The same things were measured in two ways. Each way mixes the same 9 hidden numbers, adds some noise and spreads widely along 6 directions of its own, which tell nothing about the thing.
In the rows, 128 means zero.
Some things both ways: the first way, then the second way.
[139 140 143 148  76 132 130  86 102 150  79 114 129 114 141 138 102 179
 178 167  67 142 118  94  76]
[165 165 124 128 161 127 169 109  97 141 156  97 151 178 137  86]

[ 80 177 132 135 122 129 141 125 134  98 101 129 179 105 157 153 133 146
  94 143 111 152 114 106 127]
[126  72 136  95 145 142 118 130 111 140 163 136 142 154 180 125]

[ 83 144 134 131 100  80 159 170 163  80 119 114 128  72 130 110 121  85
  75  84 175 120  83 127 160]
[132 177 159 104 119 195 166 121 162 115 196 156  73 120 126  80]

[124 123 147 128  96 106 147 117 107 141  98 124 106 136 125 149  96 109
 157 116 125 113 133 136 101]
[152 122 137  69 161  81  65 123 106 151  81 126 149 185 130 155]

[137 172 131 138 106 110 156 149 115 125 102 162 162 142 119 141 102  97
 134 129 144 135 135 122 129]
[162 129 110  89 166 144 109 140 113 136 116 160 123 167 149 126]

[ 94 135 110 171 160 131 108 126 108 117 103 123 170 120 142 156 102 134
  94 134 129 141 117 127 123]
[126 113 147 131 134 143  78 137 130 119 129 161 133 136 116 119]

[144 153 113 159 117 115  88 133 127 115  91 129 159 102 113 138 106 136
 128 165 121 122 143 132 122]
[224 107 122 152 173 140 137 102  51 221 130 121 156 180 187 148]

[115 131 156 129 160 108 116 167 126 107 160 137 142 144 101 154 171 104
 101 110 130 157 149 174 140]
[145 119 191 104 125 159 130 125 139 156 141 132 142 116 130 121]

[144  93  94 143 153 170  84 134 150 136 132 130 117 167 126  99 105 134
 118 100 135 127  87 140  98]
[148 110 118  99 143 114  74 181 115  73  97 229  50 139 133 147]

[140 163 103 118 101 136 117 115 121 141 143 139 160 165 154 104 106 180
  95 134 106 125 107  99 117]
[109 124 110 116  94 153  93 139 156 138 129 102 113 166 168 122]

[128 118 145 156 162 133 142 123 110 103 128 126 151 114 138 135 134  98
  97 146 143 137 161 139 120]
[134  64 104 134 173  99 129 118  59 112 143 165 155 158 135 142]

[134 107 147 119 105  93 135 138 113 116 193 110 103 136 113  80 142 141
  92  93 119 133 118 143 121]
[163 122 160 153 126 146 116 122  95 157 126 121 164 138 176 123]

[103 151  90 161 112 123  95 120 122 120  86 114 158 124 137 138  53 155
 122 131 112 115  93 128 100]
[134 148 198 140 111 199  61 134 165 125 134 136 114 123 153  84]

[ 81 131 108 150 157 163  89 145 130 117  90 116 133 134 105 158 132 127
 123 113 105 152 105 129 118]
[193 148 117 144 197 134 160 107  80 137 162 118 215  94 118 127]

[135 126 139 125 138 141 140 117 136 148 128 141 151 164 145 134 143 112
 142 114  97 154 115 140 109]
[141 108 191 107  95 115  95 122 118 162  98 157 183 129 149 131]

[149 173 127 137  78 113 140 131 137 125 105 140 146 104 114  99 136  94
 125 159 117 123 142 101 141]
[190 169  72 150 127 100 197 108  80 161 142  87 142 161 192 123]

[141 150  98 137 120 134  77 135 121 136  86 116 145 116 108 145 116 127
 136 146  97 112 143 132 136]
[176 183 138 142 109 125 191 134 131 122 161 133 106 103 128  92]

[109 155 135 132  83 132 136 111 156 103  91 128 132 107 138 120 107 131
 134 149 119 125 116 114  92]
[141 144 143 129 150 189 130 117 146 115 176 131 102 133 162  79]

[128 133 104 155 130 112 103 123 115 138 155 128 162 133 131  99 140 146
  74 133 114 138 108 111 145]
[142 127 187 156 135 132 124 105 108 138 148 140  97 136 109 117]

[106 152 173 152 140 112 140 128 139 113 116 146 159 118 114 169 181  75
 131 162 109 157 170 154 128]
[145 102 101 109 119  64 167 154  77 122 150 152 145 136 165 148]

[ 48 156 143 163 106  78 121 113 118 132  83 118 143  91 134 188 135 118
 107 152 114 124 118 113 137]
[128 147 117 106 138  79 115 146 124 124 146 129 106 144  94 144]

[128 138 104 133 155 112 129 154  80 125 123 128 163 145 133 154  81 114
  92  95 153 118 138 142 148]
[110 149  90 116  97 146 117 191 165  61 147 217 108 114  92  94]

[155 115 112 142 124 123 126 142 111 129 140 128 136 129 134  92 109 148
  96 109 148 135 100 107 129]
[143 144 129 166 166 161 132 142  97  97  76 156  91 144 167 138]

[158 153 148 110  59 112 134  94 129 172 125 136 102 148 138 120 131 127
 146 168  94  85 151 109 107]
[181 123  58 133 119  93 155 130  92 162 131 133 140 155 130 148]

[105  73 131 185 189 135  95 134 151  84 127 110 128 110 110 128 118  73
 105 117 154 134 134 193  99]
[122 140  68 145 109  91 130 141  80 104 180 138 152 150 146 136]

[174 121 155 122 128 106 161 139  84 129 144 120 116 114 137 124 128 103
  98 132 158 103 176 125 143]
[133  98 145 120 162 125 137  88 101 133  70 114 122 170 119 148]

Other things, the second way, with their names:
<117>: [104 164 132 127  62 110 151 133 133 130 156 126 104 146 143 125]
<392>: [129 111 219 153 183 184 140  91  96 154 103 125 115 157 142 136]
<789>: [167 113 162 111 179 157  96  80 119 146 179 113 124 156  94  92]
<421>: [112 193 164 127  73 111 107 156 156 117 135 107 112 124 136 118]
<7>: [131 159 116 130  57 120 167 138 132 140 165 169 122 124 120 119]
<936>: [198 131 114 113 174 146  98 145 112 129 150 223 104 158 109  81]
<358>: [108 152 166 190 126 147 142  96 109 115 137 105 138 133 151 109]
<458>: [131 113  99 113 149 120 165 114  89 120 175 135 108 168 142 125]
<916>: [ 49 140 131 153 102 151 133 134 126  82 138  58  71 154 198 156]
<318>: [151 116 119 120  55 181  68 179 166 161 114 183 168 127 161 108]
<775>: [219 113 126 113 133 138 112 122 103 216 142 158 179 171 148  97]
<1151>: [143  97 125 159 161 149 138 161  82 132  74 159 135 132 180 178]
<1183>: [149  87 185  93 120 150  83 114 121 183 102 127 161 172 167 125]
<822>: [138 100 204  82 196  78  63  88  99 153 113  83 139 163 152 154]
<198>: [131 102 162 111 100 167 115 116 152 157 158 155 143 138 119  96]
<455>: [ 41 181 132 204 139 179 252  82 126  66 184  61 134  93 104 124]
<835>: [100 129 142 139 157 154 119 116 132 104 172 107 105 120 151 131]
<941>: [141 103 168 104 125 166 115 114 133 134 126 152  86 167 115 105]
<922>: [134 121 113 116  69 168 138 139 145 149 160 159 160 130 139 103]
<257>: [128 106 136 144 146 154 120 114 100 152 118 114 194 144 151 140]
<674>: [153 156 187 117  97 175  75  83 184 213 107  63 122 179 105  94]
<523>: [151 127 116  85 124 174 123 128 127 163 145 168 157 174 117 105]
<85>: [ 82 100 109 128 168 170  85 135 110  80 163 150 112 149 128 143]
<507>: [142 123 182  58 176  92 100 104 131  88 127 138  52 152  85 120]
<406>: [144 176  72 183 117 147 107 163 129 101 186 174 181  95 119  93]
<829>: [149 140  45  99 110 166 150 154 140 149 129 140 165 147 154 132]
<50>: [118 108 136 152 193 172 118 112  91  96 155 143 138 107 130 155]
<298>: [ 86 160 135 116 127 168 175 134 145  99 128 111  90 126 126 149]
<970>: [125 152  92 167 142 156  74 132 138 120 131 114 139 153 139 111]
<1118>: [179 150 145 110 130 110 110 114 127 149 156 140 148 165  96  68]
<604>: [139 107 153 174  98 176 112 126 115 197  58 103 159 145 183 176]
<597>: [193 177  75 141 129 155 130 139 133 155 171 153 120 161 115  81]
<672>: [197 117 196 129 135 183 101 124 130 209 109 162 178 139 151  93]
<977>: [164 144 138 136  86 168 138 145 142 193 149 146 164 116 166 120]
<929>: [135  82 106 115 153 114 121  90  89 136 180 108 131 180  95 123]
<735>: [185  99 135 141 112 157  74 144 132 172 179 193 126 132 154  90]
<1098>: [169 184 232 149 130 206 118 101 159 199 141 118 132 138 115  75]
<834>: [166 180  68 173  91  70  70 132 122 181 108  76 147 173 127 145]
<477>: [ 96 185 120 112  68 177 115 137 203 155 167 127 120 141 101  95]
<363>: [139 206 124 121  74 162 110 150 190 137 143  97  98 136 144  92]
<130>: [158  93 170 112 137 199 117 126 138 149 128 153 136 156 137  81]
<617>: [122 193 125 173 156 184 176 129 119 102 145 113 152 103 155 124]
<149>: [181  96 178  79 196 130  35  88 115 156 142 172 139 145  48 127]
<952>: [125 149 183  96  83 133  57 153 183 173  73 126 151 124 134 148]
<340>: [146 172 110 167 130 156 194 129 122  91 164 151  88 105 106 103]
<968>: [123 167 158 151  95 150 128 112 143 136 166  90 116 144 151  90]
<1071>: [123 138 175 158 111 134  67 156 135 116  85 133 124 134 172 123]
<974>: [113 173 121 169  96 147  98 138 137 137 149 121 113 135 125 135]
<1196>: [ 60 133  96 105  92 124 143 133 149  72 122  96 125 133  97 152]
<795>: [110 133 164 149 137 202  98  82 153 169  87  73 172 164 143 117]
<297>: [168 114  90 142 138 147 151 145 120 136 104 153 151 101 137 153]
<535>: [ 84 137 193 141 109 134 110 101 150 140  86  74 119 157 154 131]
<547>: [108  74 214  54 203 178  85  85 138 138  98 148 109 162 115 145]
<812>: [118 115  88 144 140 148 186 107 104 129 141  76 173 123 139 158]
<572>: [110 162 246 138 123 135 157  90 134 123 148  80  79 136 122  98]
<376>: [ 36 195 121 163 102 151 136 122 167  77 151  29 152 112 131 131]
<331>: [186 126 109 105 149 128  99 103 123 167 138 102 149 169 117 105]
<1153>: [147  93 124 130 147  92  45 165  85 125 104 205 167 139 124 156]
<24>: [112 192 109 229  72 199 199 105 149 157 155  44 197  85 141 118]
<1077>: [136 189 133 108  53 142  86 168 182 155 110 125  79 160 167 112]
<842>: [166 150 105 176  98 199 133 113 122 187 159 142 171 132 145 114]
<908>: [156 178 122 110  21 133  75 183 184 186 128 172 162 135 140  98]
<965>: [121 113 146 127 107 133 170 142 108 117 137 156  99 144 172 126]
<702>: [113 156 106 110  57  67 172 202 122  59  91 164 108 135 179 123]
<9>: [141 188 146 115 105 153 161 143 161 121 152 119  95 108 149 108]
<1180>: [158 143 105 167 172 120 217 120  66  90 133 119 136 121 168 128]
<154>: [137 131  57 145 126 149  57 153 137 113 139 141 130 151 136 123]
<178>: [127 119 137 128 199 122 130  81  97 126 150 100 156 145 120 135]
<226>: [121  90 116 160 170 150 125 142  81 126 127 157 110 140 126 183]
<1104>: [191 143 179 160 176 207  79 136 134 165 154 222 189  93 116  78]
<986>: [143  78 107 181 187 137 218 108  45  86 127 120 174  90 182 161]
<1164>: [135 166 129 178 150 145 115 123 152 124  94  68 149  92 149 137]
<728>: [106 148 114 153 153 192 151  96 144 134 125  35 177 117 163 144]
<434>: [175 120 106 145 131 157 129 116 121 176 111 146 171 131  90 131]
<537>: [153 168 120 115  84 164 139 152 169 123 147 155 129 102 129  90]
<664>: [ 89 145 163 139 161 119 101 135 109 107  86 115  69 169 175 167]
<1136>: [164 163 125  95 113  91 109 140 135 143 136 149 101 153  79 121]
<228>: [ 84 142 110 130 129 182 120 121 148 101 189 109 120 122 142 126]
<819>: [ 69 111 182  97 121  91 177  97 101 107 145  66  99 184 178 128]
<445>: [173 138 142 101 134 116 127 110 121 213  79  65 164 183 150 146]
<382>: [111 105 158  97 108 111 144 132 106 109 133 161  72 168 142 128]
<99>: [116 166 101 217 137 212 172 144 116  91 163 166 104 121 147  96]
<1129>: [218 115 167  99 137 127  86 119 132 185 125 137 174 125 131  99]
<948>: [139 212 141 145 115 150  88 160 181 121 137 141 113  93 119 109]
<1199>: [ 97  89  79 134 121 128  93 131  92 168  59  99 169 187 206 209]
<660>: [145 139  90 156  99 134 114 153 117 120 158 130 120 151 179 107]
<637>: [131 175 136 150 134 183  74 149 170 125 148 159 140 112 108  93]
<530>: [144 140 111 123 101 170  92 143 168 181 160 138 168 125 126 116]
<583>: [ 95 109 129  68 134 152 124 131 146  93 208 172  68 166  82  94]
<696>: [103 156 122 123 128 114 201 117  88 115 159  62 138 149 149 152]
<551>: [151 140 158  97 150 145  77 151 127 140 139 182 142 148 143 110]
<782>: [112 108 171  99 161 131 114 130 115 108 159 128 168 112 145 131]
<425>: [ 89 165 142 154 110 100 100 128 126 133 108  50 143 153 156 158]
<594>: [144 105 163 103 103 108 140 142 123 120 101 189  59 144 126 130]
<647>: [182  80  69 148 179 110 146 117  62 140 121 170 154 154 133 143]
<479>: [168 147  98  85  61 142 129 164 168 143 110 165 156 118 123 107]
<723>: [ 99 163 149 123  92  95 189  88 126 120 154  56  64 168 148 117]
<562>: [113 148 148 127 116  82  69 151 115 100 114 158 122 156 127 125]
<419>: [167 117 149 145 113 167 152  95 111 186 160 130 146 150 160 100]
<350>: [119 167 134 170 120 166  83 123 157 161 106  60 156 144 137 131]
<432>: [145 140 151 148 134 126 122 146 118 137  80 130 128 147 143 133]
<53>: [149 144 114 111 127 121 191 125 110 127 130 182  86 146  83 133]
<242>: [140 155 147  60 117  44 131 153 127 103  88 104 101 149 169 144]
<1079>: [145 148 122 110  82 104  98 143 122 143 171 167 151 148 128 107]
<519>: [ 79 174 127 187 128 142 154 145 128  57 128  99 110  70 180 164]
<343>: [130  61 117 129 185 151 138 111  72 140 105 133 129 168 154 176]
<292>: [113 170 118 133  82 141 123 173 161  97 158 120 170  89 172 105]
<531>: [141 144 138 102  80  85 167 139 123 147 104 125 110 156 143 139]
<798>: [108 183 193 195 112 163 173 157 131  99 118 130 140  68 213 122]
<793>: [164 189 123 107  80 111 117 151 143 164  94 125 154 154 112 121]
<303>: [129 122 182 156 130 155  81 131 132 134  87 143 119 147 145 122]

Some of these things the first way, each followed by its name:
[104 106 110 145 130 146 106 103 145 121 111 115 121 144 167 130  62 149
 109 116 142  99  85 137  73] : <85>
[ 42 150 150 154 137 113 121 139 128  92 118 124 138  88 112 160 189 124
  72 146 129 161 127 103 147] : <1164>
[156 120 116 102 100 130 121 112 122 158 136 105 116 122 166 100 130 166
 106 116 104 105  98  94 136] : <594>
[122 129 156 109 112 154 162 114 158 131  95 141 120 140 178 150 126 132
 149 123 132 130  98 111  89] : <547>
[154 154 171 145  79 108 168 110 134 154 137 143 127 143 153 115 134 131
 139 167 106 128 124 112  94] : <941>
[119 105 117 129 172 158  70 154 105  93 122  96 114 119  80 143 137 138
 120 111 108 143 158 166 117] : <1129>
[ 98 111 155 145 137 150 103 125 146 120  78 114 109 109 105 168 160 113
 173 137  88 158 126 149  95] : <242>
[186 103  95 124 156 175  90 129 136 165 114 132 137 154 154 117 128 142
 128 119 122 123 106 117 127] : <53>
[124 158 112  99 121  87 111 154 114 115 137 131 165 131 120 143 122 124
  91  95 135 116 141 150 167] : <977>
[118 129 142 158 112 100 102 107 121 134 118 111 141  99 130 137 145 148
 123 160  86 138 126 128 121] : <572>
[131 116 152 119 129 122 117 134 156 136 120 134 111 142 144 155 134 119
 134 120 141 110 119 154 107] : <298>
[154 106  90 103  93 134  83  96 117 136 142  93 111 136 140  79  81 183
 114 112  96  92 112 126  99] : <968>
[ 74 102 158 149 141  85 120 134 129 101 110 103 129  92 127 173 125 111
 125 100 130 140 113 176 118] : <908>
[139 168 139 117 110  75 164 142  74 129 146 142 163 143 133 145 107 108
  91 120 145 115 166 131 154] : <257>
[115 166 136  94  77  98 130 105 127 146 124 146 136 165 143 153 112 133
 134 129 110  97 140 133 111] : <530>
[142 133 136 105 150 116 103 142 118 151 163 171 152 213 102 156 160 112
 134 103 114 151 154 173 129] : <952>
[118 105 177 146 118 138 145  87 131 120  89 114 116  99 179 161 118 159
 151 164 119 133 124 119  63] : <795>
[158 157 119 123  74  96 116 111 104 184 120 145 123 175 112 132 100 114
 154 139  98  91 146 128 122] : <1136>
[168 140 127 126 101 100 119 106  97 155 109 132 155 130 158 147  95 163
 134 148 118 108 140 117 120] : <392>
[151 119 157 105  63  79 125 101 113 151 154 126 105 148 124 109 132 174
 153 122  92 128 121 131  96] : <1098>
[115  95 166 154 135 165 101  94 151 111  87 105 113 102 138 150 150 169
 176 162  77 166 115 138  53] : <775>
[163 168 141  91  67  63 170 110  76 157 176 149 157 156 148 103 135 138
  91 129 119 110 160  96 157] : <535>
[112 156 117 171 139 105 117 158 104  89 112 120 149 104  92 138  94  83
  87 146 155 112 168 151 136] : <789>
[100 109 167 146 159  98 151 149 114 112 129 101 106 102 148 172 119  78
  84 113 170  96 144 163 132] : <1196>
[107 114 100 143 136 152 101 140 128 117 101  97 106 106 118 120 112 121
 103 112 130 115 106 116 127] : <507>
[105 125 136 137 140 140 103 116 134 108 115 142 138 142  96 142 151 104
 137 137 109 153 158 151 102] : <822>
[149 105 115 113 161 116  87 149  88 123 153 113 140 137 131 142 121 176
  85  97 140 125 135 145 142] : <1151>
[132 130 114 144 100 174 126  90 112 163 137 126 137 165 144  77 148 201
 135 135  48 186  69  64  87] : <1118>
[110 127 158 104 112 124 122 125 137 106 112 111  93 117 137 160 118 126
 122 132 142  91 152 149  98] : <728>
[145 136  89 123 139 114  92 157  97 140 146 115 150 145 123 122 103 150
  82  92 125 116 113 134 159] : <696>
[159 190  94 132 119 106 139 141  66 132  97 138 183 115 135 146  81 101
  83 154 154  88 184  98 176] : <647>
[184 145  80  95 129 127 107 153  83 167 177 132 164 170 131  86 143 170
  76  87 103 137 112  96 183] : <531>
[146 161 113 134  82 136 108  93 112 173 124 134 147 157 154 116 119 205
 128 166  72 132  99  76 103] : <674>
[ 92 172  95 150 129 158 129 114 126 131  90 146 184 135 155 135 128 137
  95 147 111 153  99  68 136] : <178>
[144 148 135 121 101 141 116  95 110 157  98 136 157 149 151 153 122 196
 171 151  65 155 116 109  89] : <672>
[ 84 111 160 136  98 103 148 109 142 115  98 120 113 117 139 147 110 126
 158 106 120 145  94 141  81] : <551>
[ 87 130 184 149 140  89 130 131 157  94 105 148 158 102 112 180 180  78
 147 143 125 170 150 173 120] : <798>
[ 86 131 126 135 110 116 118 119 149  93 160 114 137 112 134  86 146 151
  70 118 117 144  95 115 119] : <735>
[129 158  91 127 129 131 131 142 118 129 150 141 173 158 155 101 103 145
  69 103 136 131  93 104 144] : <583>
[ 88 149 140 131 132 116 146 159 126  98  78 109 137  83 152 181  97 119
 106 111 160 115 110 128 136] : <829>
[101 150 188 127  88 127 165 104 151 125  93 110  98  86 162 160 155 103
 135 174 109 104 147 112  99] : <986>
[136 124 141 110 130 169 103 105 143 145 117 116 107 150 161 151 137 157
 131 151 100 105 130 126  89] : <812>
[170 125 105 116 181 171  94 172 114 133 131 136 140 181 108 146 120 110
 128  97 126 134 144 167 130] : <479>
[ 91 134 143 106  84  81 132 151 146 110 132 107  96 100 114 120 138 114
 105  90 135 112 104 136 143] : <9>
[156 150 126 153 156 134 117 157 105 112 110 142 165 116  98 141 139  89
 114 152 135 142 180 138 146] : <1180>
[168 169 128 113  84 114 150 117 124 141 132 153 151 151 139 105 111 106
 121 149 126 105 156 117 128] : <458>
[ 92 148 111 104  56 104 113 100 143 164 128 144 114 175 124 113 121 147
 133 104  95 116  82 104 110] : <948>
[135 131 178 139 118 106 156 110 129 109 129 121 144  93 146 133 158 115
 125 159 111 144 153 138 113] : <819>
[141 150 119 134 127 132 117 121 112 136  97 125 154 121 170 159  92 155
 106 154 137 100 133 112 122] : <343>
[110 108 129 125 116 149 114  98 145 142 152 147 122 188 136 102 142 168
 129 108 103 162  81 117  79] : <637>
[ 77 115 115 169 113 144  94  95 154 107  91  84 123  82 158 119 100 179
 109 146  98 129  69 109  81] : <660>
[118 109 119 122 149 154  97 149 146 114 125 112 113 136 120 126 128 127
 118  93 127 131 107 150 115] : <537>
[147 104 125  97 120 160  99 101 131 150 142 114 112 184 161 124  98 196
 147 102  86 122  94 145  67] : <318>
[111 128  60 174 126 168  43  79 120 171 106 122 154 154 139 107 111 207
 105 161  65 136  76  75 103] : <834>
[ 99  93 126 107 128 138  95 117 182 121 154 124  92 152 128 103 155 117
 101  95 132 115 100 147 109] : <519>
